There are 7 hidden switches. A switch that is on adds its own fixed numbers to the row, and there is some noise. The rows also spread widely along 10 directions, which tell nothing about the answers.
In the rows, 128 means zero.
Known rows, each followed by its switches (1 for on, 0 for off):
[ 67 138 140 131  98 202 135 104 107 110 127 134 127  63 103 128 120 160
 170 137 111 127 141 148 130] -> 1 1 0 0 1 0 1
[ 44 125 134  68 127 126 116 144 141 150 108 154 165 125 125 141  99 123
 155 127 148 140 139 134 183] -> 0 0 0 0 1 1 0
[ 75 170 121 118 117 143 132 140 110 149 124 163 129 102 134 146 133 143
  72 105 142 113 117 149 130] -> 1 1 0 1 1 0 0
[111 171 147 162 100 170 148  96 146  87 150 108 134  69  75  84 141 162
 168 146 116 149 105 146 101] -> 0 0 0 0 0 0 1
[180  93 141 161 114  56 116 182 134 132 122 132 151 187 167 137 126 108
 102 111 195 130 153  91 173] -> 1 1 0 0 0 0 0
[ 48 154 135  88 148 116 114 147 152 114 115 136 156  86 141 155 136 154
 106 108 154 129 101 148 153] -> 0 1 1 0 0 1 1
[ 68  90 150  90 181 128 111  90 163 134 132  82 158 134  82 134 121 149
 218 144 120  92 148  91 164] -> 1 1 1 1 1 0 0
[118 119  72 140 148 157 129 162 121 169 124 176 124 146  89 117 176 161
 129 155 123 114 178 121 126] -> 0 1 0 1 0 1 0
[ 78 131 122 105 116 106 138 147  97 141 114 160 126 117 177 163 108 141
  79 103 178 121 130 141 157] -> 0 1 0 0 0 0 1
[128 113 130 185  58 150 121 147 126  88 133 158 134  68 107 101 164 150
 172 159 120 173 154 144 167] -> 1 0 0 0 0 1 1
[178 113 147 136 139 129 122 168 149 118 131 105 154 214  93 146 150 101
 145 145 162  99 131  64 110] -> 0 0 0 0 0 1 0
[105 135 184  92  84 172 110 129 123  56 114 132 167 109  89 231 121 105
 157 145 150  80 116 123 155] -> 0 1 1 1 0 1 0
[ 90 156 137  96 120 149 114 159 123 121 105 157 120  92 125 185 140 134
  87 116 150  81  99 133 135] -> 0 0 0 0 1 0 0
[ 86 144 161 105 154 159 128 124 180 111 123  94 180 148  56 138 126 144
 183 139 143  86 139 124 137] -> 1 1 0 1 0 0 0
[161 122 157 119 140 123  68 134 201 109  93 115 178 125 126 131 126 116
 179 144 103 173 141  93 157] -> 0 1 1 0 0 0 0
[134 101 157 145  96 121 106 112 135 126 142 120 139 132 118 106 133 118
 188 148 111 156 147  89 161] -> 1 1 1 0 1 0 1
[157 153 119 179  94 147 127 184 147  88 116 158 137  94 111 120 171 143
 104 138 161 123 135 159 132] -> 0 0 0 0 0 0 0
[128  91 143 103  82 105 118 161 100 164 143 167 112 191 114 165 158  87
 125 145 131  73 136  68 175] -> 1 0 1 1 1 0 1
[199 138 178 131 102 161  96 142 152  74 108 103 151 158 118 183 145  93
 142 155 100 133 103  66  94] -> 0 0 0 1 0 0 1
[ 89  60  96 136 163 108 148 132  80 174 147 125 107 167 152 118 130 166
 141 124 161 119 171  92 141] -> 1 1 0 0 0 1 1
[171 135  80 217 122 116 133 185 114 145 145 161  88 111 127  79 213 164
  65 123 149 123 134 126 111] -> 1 0 0 0 1 0 0

New rows. What belongs after each?
[ 78 133 104 109 144 125 149 105 104 206 156 147 122 160 111  81 126 153
 132 129 120 153 137 102 115] -> 0 1 0 0 0 1 1
[103  66 126 159  82 190 129 157  75  81 134 153 116  97 110 173 165 142
 181 158 152  78 185 130 175] -> 1 1 1 0 1 1 1
[ 99 138 107 143 110 139 118 154 143 155 126 167 139 114 106  95 162 150
 135 139 106 146 156 134 151] -> 1 1 0 1 1 0 1
[179 113 145 154 138 143  99 148 166  87 107  92 152 148 142 135 150 124
 153 143 107 158 134  88 111] -> 1 0 0 1 0 0 1
[ 78 151 139 104 175 174 120 104 133 102 123  87 132  99 159 157 129 150
 110 101 110 132  96 124  83] -> 1 1 1 1 1 0 1
[126 124 113 156 146 130 127 135 142 142 144 120 129 121  89  86 168 159
 159 147 126 144 129 104 119] -> 0 0 0 0 1 1 0
[ 63 148 143  78 182 163  94 118 182 105  99  99 162  87 120 158 136 156
 159 128  96 129 106 125 127] -> 0 1 1 1 1 0 1
[183 108 166 157  49 152 117 135  89  95 135 155 120 147 105 185 143  88
 139 153 135  92 154  90 150] -> 1 1 1 1 0 0 0
[127 107 113 114 161 121 116 146 142 151 114 121 122 149 149 125 139 145
 129 131 128 137 132  92 125] -> 0 0 0 0 0 0 1
[100 118 109 140 171 126 157 102  89 143 143 107  84 101 149 128 130 180
 105 114 160 104 115 117  99] -> 0 0 0 0 0 0 0
[ 74 107  92  99 196 136  95 115 131 163  88 141 100  51 173 143 145 192
 118 121  89 141 127 124 136] -> 1 0 0 1 0 0 0
[142 111 150 146 124 112  98  98 127 111 123 109 127  82 144 148 142 154
 162 150  97 160 116  88 142] -> 0 1 0 1 1 0 1
[ 41 155 128  92 147 129  91 141 194 124  84 153 158  27 130 112 132 178
 140 115 120 157 118 179 185] -> 1 0 0 0 0 0 0
[141 174 129 159 156 124 146 138 150 127 148  93 132 160 123  86 143 140
  84 100 160 128  93 115  68] -> 1 0 0 0 0 0 0
[185  55 135 182 130 161 116 107  94  87 130  96 106 119 148 158 139 140
 192 157 129 123 172  76 130] -> 0 1 1 0 1 0 0
[ 59  97 154  76 121 169 119 157 133 117 108 132 150 132  94 191 112 130
 179 138 159  55 155 117 179] -> 1 1 0 0 1 0 1
[125  99 144 109 169 111 106  87 145 163 130  96 128 136 123 121 120 154
 178 143 102 144 125  62 128] -> 0 1 0 0 0 0 1
[ 53 127 103  99 167 103 120 149 177 165 124 146 171 129  81  93 161 175
 163 149 123 135 150 129 171] -> 0 1 0 1 0 1 1
[129 145 133 106 134 111  80 161 144 160 105 157 134 130 172 150 141 112
  69 105 126 143 106 105 140] -> 1 1 1 0 1 0 0
[130  90 150 128 125 135  91  87  92 139 115 116  97  73 184 157 118 149
 146 135  85 171 117  76 131] -> 1 1 0 0 1 0 1
[137 137 157 142  97 138  94 160 151  50  79 128 161  58 182 180 117 123
 118 117 150 165 116 153 161] -> 0 0 0 0 1 0 0
[ 79 105 125  82 147 203  89 137 120 140  87 151 137 103 139 182 114 140
 154 133  98 130 156 114 135] -> 1 1 0 0 1 1 0
[124 100 143  82 177 178  65 156 161 114  61 106 159 139 178 197 101 114
 142 117 113 139 143  92 132] -> 1 1 0 0 1 0 0
[108 130 189 143  76 175 118 141 122  27 116  98 178  91 137 188 108 115
 156 125 162 136 119 141 137] -> 1 1 0 0 1 1 1
[ 76 176 125 140  86 168 157 116 113 126 150 154 126  88  83  96 151 153
 128 139 115 131 117 159 121] -> 0 0 0 1 1 0 1
[105  96 134  83 153 119 105 177 142 133  98 121 144 178 155 191 135 111
 116 122 143  91 129  84 151] -> 1 0 0 1 1 0 1
[ 97 163 147 165 108 137 160 139 160  73 148 102 158 112  83  99 154 154
 138 126 164 119 115 164 125] -> 1 0 0 1 0 0 1
[105 121 118 165 141 122 120 152 143  94 117 120 119  51 126 121 171 182
 129 124 157 115 126 147 153] -> 1 0 0 0 1 0 0
[152 137 104 148 127 136 121 140 108 145 135 159  90 110 136 125 167 140
  85 128 128 119 117 110 110] -> 0 0 1 0 0 0 0
[125 173 159 145  95 174  94 156 159  70 101 136 176  73 111 161 156 133
 122 135 110 158 110 150 121] -> 1 1 0 1 1 1 0
[127 114 126 116 167 112 102 126 134 137 131 118 123 123 125 155 172 137
 126 141 112 120 101  72 127] -> 0 0 1 1 1 1 0
[157 140 140 162 118 134 106 177 168  77 104 126 149 104 121 148 165 147
 124 135 149 123 128 124 131] -> 0 1 0 0 0 0 1
[ 67 107 139  74 135 172 111  52  84 167 120 137  75  56 129 150 107 164
 177 150  67 132 110  89 129] -> 0 0 0 0 0 0 1
[104 145 145 113 163  70  91 128 183 155 116 117 148 104 141 104 145 164
 120 117 118 164  91 100 147] -> 1 1 0 0 0 0 1
[ 72 103 121  95 136  94 113 172 144 112 104 159 157 115 135 173 149 135
 131 129 167 103 146 141 201] -> 0 0 1 1 0 1 0
[128 109 148 112  91  87  86 178 153 156 111 167 150 149 127 141 145 108
 133 137 131 129 143  87 194] -> 1 1 0 0 1 0 1
[ 49 182 130  92 130 116 128 118 132 160 132 156 146  84 100 122 123 161
 102 116 148 134  94 151 141] -> 0 1 0 0 0 1 0
[115 105 109 141 116 122 163 116  83 180 167 148  96 165  79 110 149 143
 148 150 138  83 153  94 139] -> 0 0 0 1 1 0 0
[ 96 108 125 136 153 152 121 153 163  67 116 110 126  71  92 147 179 175
 174 147 154  71 134 136 154] -> 0 0 1 0 0 0 1
[109  84 138 117  96  94 124 155 109 155 147 157 112 158 116 133 153 113
 149 138 149  88 144  86 191] -> 1 0 1 0 1 0 1
[128  97 122 170  79 132 174 168 121  92 141 139 169 184 101 114 117 112
 174 147 200 108 203 155 176] -> 0 0 0 1 0 0 0
[192  95 134 177 111 140 108 190 142 109 124 126 136 171 108 139 178 120
 144 150 139 103 164  77 135] -> 1 1 0 0 1 0 1
[129 148 162 160  79 182 137 122 115  66 127 100 148 111 154 126 100 110
 141 118 133 176 120 139 101] -> 1 0 0 0 1 0 1
[121 141 161 109 106 157 135  77 108 109 130 111 140 135 157 145  80  98
 143 125 115 166 115 118 110] -> 0 0 1 1 0 0 0
[138 192 184 150  95 137 100 148 185  49 101 104 194  90 159 135 111 117
 106 103 139 196  88 158 113] -> 1 1 0 0 0 0 1
[ 91  85 121  99 144  83 111 175 149 170 100 146 166 177 166 135  98 116
 133 110 170 136 174 113 200] -> 1 1 0 0 1 0 0
[128 156 184 122  89 194 121 140 154  33 104 102 194 122 113 174  96  96
 165 131 158 146 120 146 118] -> 0 0 0 0 0 1 0
[191  93 172 125 112 141 100 136 108  83 104  97 130 162 178 209 100  81
 139 132 144 128 122  63 120] -> 0 0 0 0 1 0 0
[ 92 154 129 131  86  99 135 164 119 105 110 168 152  99 166 154 125 138
  74 110 170 145 127 168 170] -> 0 1 0 1 0 0 1
[172 183 114 170 118  88 119 180 169 137 129 154 152 149 128  98 183 134
  55 119 135 165 107 122 108] -> 0 1 0 1 0 0 1
[ 93 143 144  78 127 102 104 100 124 163 124 150 117  98 147 141 114 123
 109 120 120 138  88 108 150] -> 0 0 1 0 0 0 0
[165 142 150 104 157  88  96 170 161 124 102 121 136 162 128 194 165 118
  74 124 149  81  81  69 120] -> 0 0 0 1 0 0 0
[177 161 161 153 147 116  98 137 157  78 112  79 149 126 178 158 145 130
  72 103 126 167  75  96  73] -> 1 1 0 1 0 0 1
[111 186 126 163  84 135 172 151 116 123 153 152 151 142  95 105 137 130
  90 116 177 117 132 169 122] -> 0 1 0 1 1 0 0
[146 160 131 154 121 158 107 137 149 131 150 127 106 112  87  96 197 139
 121 137  87 123  91  94  89] -> 1 0 1 0 1 0 1
[ 96  79 118 113 168 157 118 108 129 146 133 112 145 159 111 130 129 140
 194 149 110 124 174  93 137] -> 1 1 1 1 0 1 0
[ 80 140 125  81 155 158 137 115 132 155 114 118 152 163 138 134  87 118
 136 119 124 142 135 120 115] -> 0 0 0 1 1 0 0
[103 131 101 124 179 174 136  95 108 150 116 116 116 115 151 132 110 168
 124 122 110 147 144 124  85] -> 0 1 0 1 0 0 0
[121 112 124 141 129 131 122 180 138  96 127 142 141 133 105 155 177 142
 129 138 167  91 144 119 147] -> 0 1 1 0 0 1 1
[114 106 136  84 139 144  83  87 108 144 108 137 121  98 165 174 128 135
 146 148  62 174 117  74 128] -> 0 1 1 1 0 1 1
[100 142 139 176  53 139 155 122  55 103 176 163  95  66 118 125 162 137
 100 126 159 114 109 152 137] -> 1 0 1 0 1 1 0
[169  81 158 155 127 113 117  84  88 108 132  91 112 116 155 176 118 136
 157 148 125 134 131  63 130] -> 0 1 0 1 1 0 0
[ 96 131 143 117 158 130  90  84 127 117 117 113 109  25 139 157 150 192
 142 141  90 157  77 101 117] -> 0 1 0 0 0 1 1
[120  90 131  95 160 157 110 128 129 142 104 116 125 147 136 167 115 139
 160 142 116 113 151  76 126] -> 0 1 0 0 0 0 1
[172 122 155 179  83 138 128 101 116 114 164 117 123 136 109  92 143 121
 164 146 108 157 133  89 113] -> 1 1 1 0 0 0 1
[143  97 145 133 107 190  89 173 135  83  97 137 150 126 117 186 151 124
 165 154 121 118 159 101 140] -> 1 1 0 0 0 1 1
[ 71 137 120 143 114 122 141 156 122 131 143 149 123  87 100 121 164 171
 117 124 165  85 128 149 159] -> 1 1 0 0 1 0 1
[ 90 121 115 177  80 109 179 114  75 147 172 139 105 117 148  62 121 147
 124 119 163 160 145 147 146] -> 1 0 0 0 1 0 1
[123 100  83 173 137 160 150 167  97 119 148 147 104 129 109 126 188 166
 125 140 161  88 164 124 120] -> 0 1 1 0 0 1 1
[105 130 145  66 155 170  87 124 131 143  91 139 113 102 121 201 131 146
 129 137  96  95 106  81 118] -> 0 1 0 0 0 0 1
[147  77 111 132 144 114  88 144 138 148 114 142 122 134 140 140 167 138
 156 155  94 139 160  73 163] -> 0 1 1 1 1 0 1
